The first 5 rows are patterns. Each new row is the sum of 2 different patterns, raised or lowered, with some noise. Before adding, each is slid sideways (what falls off one end comes back at the other) and multiplied by a number that may be negative. Names go in the order of the patterns.
Some rows, each with the names of its patterns after it:
[-9 -4 -2  3 -3 -1  2 -8 -4 15  2  4  7 -3  6  7 -5  4  1 15  8  2  8 -7
  1 -6 16 -7] | J
[  4  -2   3  14  -4  12  -3  -4   6  -1 -16  -6  -1   4   8  -1  -2  -2
  -4  -2  -9  -3  -7  -5  -5 -10   4  -1] | Z
[  5  -2   0   9   0  -8  -6   6   2  -9  -7  -4  -4  -6 -11   1   9  -1
  10  -4  -6   0   1   7 -12   2  -1  -6] | E
[ -6   5   2 -10   1  17  -1   0   6   0  -2   5   0   4  -2  -6  -4   9
   1   5  -4  -1   6   1  -5   0   3   0] | X
[ -3   8  -1  -1   6 -12   5  12  11   3  -5   8  -6 -13  -1   8   7  -8
  12  -1   5  -3  -2   3 -13  -1   7   7] | N

New rows, each followed by the names of its patterns:
[ -9   6  -1  -9   4  12  -7  -5   7  -1  -8  -1  -3   0  -6 -12  -4  11
  -1   8  -7  -5   4   0  -2  -8   3  -2] | E X
[ 21  19  -3   9   7  -4  12   6 -12  12   1  -2   2   3  10  -2   9  17
   0  -4  -6  10  -9   0   4   8  11   2] | Z N
[10 -3  6  4  3  7 13  6  9  0  5  6  5 -2  3  6  1  3 10 10 -2  9 28  3
 12  9  4  8] | Z X
[-14 -11  -9 -12 -14  -1  -7  -1  -8  -1  11  -7   3  -8 -10   2  -5 -22
 -11  -4  -1   1  -6  -4  -8 -10  -3 -13] | Z X
[  7  -8  -5  -3  -3   1  -9   3   5 -11  -6  11   0  -2  -2  -7  -6   1
  -6  -5  -4  -3  -7  12  -4  -1  -6  -2] | E X
[13 12 28 12  2  4 18 18  3 12 18 12  5  2 19 15 14 20 13 11 13 22 20  1
 13 15  5 19] | E N
[  2  10   2 -13  -7   5 -19  -1  -2   3  -5  -6  15   3  -7  -7   5  -3
  -2  -7  -7   3  -5 -10 -13  -5  -2  -3] | E N
[ -9 -16  -3  -2   0  -9  -4   9  -4   5  -6  -4   4  -6 -21  -9 -10  -1
   3  -6  -7  -9  -2  -7 -11  -5 -13  -8] | Z E
[ 6  0  8 -2 -4 -3  6  3 -4  8 -4 10  3  7  5  0 16  6 18  0  6  9  4 -5
 -7  7 14 17] | Z N
[  2  -5  -9   4 -21  10 -10   1   4 -11  12  -2 -18 -10   8  -5  -8  -4
   0  16  -4 -11  -7   5   2 -19   4   1] | E N
[ -3   6  -3   5   8  12 -21  12  30   7   6   7   7   4   7  12  12 -12
  -3  -3   6   8   4  -7   8   7   4 -16] | J X
[ 3 19  0  0 -1  5  1  5  6  5 15 -3 -7 -2  4  5 -5  9 14  3 -7  0 16 -6
 11 -1  5  6] | E N
[ -2   0  -5  -2  -3  -2   6  -2   8   3   1  -5   1   2  -2   3  -3  -3
   8   0   0   6   5  -7  -3  11   2 -15] | E X
[  5  11   4   8   8  10  -2   3   5  11  -3  -1   2   5   7  -1   1  13
  -2   3   4   0 -11   1   9  -1   9  -3] | J X
[ 5  7 11 12  0  9 28 -1  3  5  5 -1 -6  7 -4  5  1 -6 12 19 13  1 -1  1
  5  1  5 10] | Z X
[  6  -9 -15  -2   9   0 -18   7 -13   2  -4  -7  -3 -21   1  -1   2  -5
  -1  -5  -6  -6 -16   4   9   1  -4  -4] | E N
[ -2   6  -7 -12 -12 -13 -10  -3  -1  -3 -10  -2  -1  -6  -3  -5   3 -10
  -8  -6  -6 -14 -25  -3 -23  -4  -4 -16] | Z N
[ 11   4  -5   9  -5   0   5   9 -12 -11   4   0  -7  -9  -5  -3 -11 -13
   8  10   1  13  -5  -3   4  -2   8 -11] | J E
[ 1  1 14 20  8  8 -3  6 13  9  5  7 16  9  6 15 12  5  5 23  3  7 10 -4
  7  3  9 13] | Z X
[  4   0 -16   9  14  -2   3   0   0  -3  -3  -1   9   2 -12  -6  15   6
   7  -2   3  14   0 -13  -1  -6   2  -2] | E X
[  0  -5   1   2  -4  -8  -1 -21  -2  -3  -2  -6 -16   5  -4  -4  -2 -10
   1  -9 -15   2   1 -13 -10  -6  -2   2] | E X
[ -2  -9   4   2  -3  -9  -2  -2   2   0  -3   7   1  -9 -13  -3  -5  -4
   4   4  -3 -10   1   0  -8   2  -8   0] | E N
[-15 -12 -12 -22 -14 -25 -18 -22 -17 -14 -19 -12 -17 -10  -2 -19  -2 -21
 -20  -2 -14 -28 -17 -17  -8  -4 -17 -14] | J Z
[  6   4   5   2   1  -1   8  -1 -13   1  -3   5  -1  -7   0  10   1  -4
  -1   1   1   8   0   1   3   8   8  -1] | Z E
[ 20   5   2   0 -12  -1  14   4   9   8   8   9  14   3   9  12   9   8
  -1   9  -7 -12   1   2   0  -2  -7   1] | J Z
[-27  -6  -7 -18 -12   4  -2 -15 -25 -22 -21 -11 -10 -11 -15 -12  -4 -10
 -11  -7 -10 -17 -15 -25 -14 -13 -25 -16] | Z E
[ -4   0  10  -7   5   2  -3   4   1 -14  -3   1  -1   6  -1   4   1  -4
   1 -10  -3  -9   2  -8 -12   0  -3   3] | J Z
[  2  11   3 -10  -6   9  -4   2  -2   4   6  -3   1   0 -11  -3   4  -6
  -2  -5   3   4  -4  -5 -12  -2   2 -12] | E N
[  6   1 -10  -2  -1  -4  -4   0  -3  -5  -2   9  -8  -5   2  -5   1   2
   2  -5   1  -1  -2   6  -2   3  -3  -3] | J X
[  0   0  -3 -16   5  -7  -6   2 -11  -5  -1 -12  -5  -4  -2 -10  -9   6
   2   2  -8   5  10  -2 -10  -5 -10   0] | J E
[16 -1  7  4  3  3 -8 15 -3  8 11 -4  5 15 17  1 -4 -5  3  7  4  7  7  8
  5 18  9 10] | J Z
[ 8  7  5  2  3  2 11 -3  6  5  9  8  8 18  6 13  3 12 13  9 -1  2  9 14
 11  9  7 14] | J Z
[ -7  -5   8   0  -9   4  -9 -13  -9  19 -12 -13  -4  -8  -5  -4  -7  -1
 -13 -14   1   3  -3   3 -11  -2   4  -8] | J X
[ 1  3  8 -6  5 -3  0  5 -7 11  9  0  0 -4 -3  0  1  4  0  0 17  5  9  9
  3 12  3 -1] | J Z
[16  7 -1  6  5 11 14  4  7  6 11  9  2  8 -1  4  1  8  5  2  6  4 10 13
  4 14  1  2] | J Z
[ 23  -1   2  21   5 -24   3   6   4  14   8   0   5  -1   7   5   7  -8
   2  -2   2  11   1   9  10  10  17   3] | Z X
[-1  2  5  3  5 -6  6  2 -4  4  3 10 -7 12 16  8  3  0 10  0  4  7  9 -3
  3  9  1  3] | J N
[ -6  -5  -1  -7  -2   0  -5   5   0  -8  -5  -2   7   4   4  18   0  -7
   0   8 -17  -1  -3   6   7  -1  11   1] | Z N
[ -3  -4   5  -7   1   3 -11   0   8  -8  -3   6   1  -7   0   3   4  -1
  -3  -1   9  -2  -4  -4  -8   4   2  -5] | E X
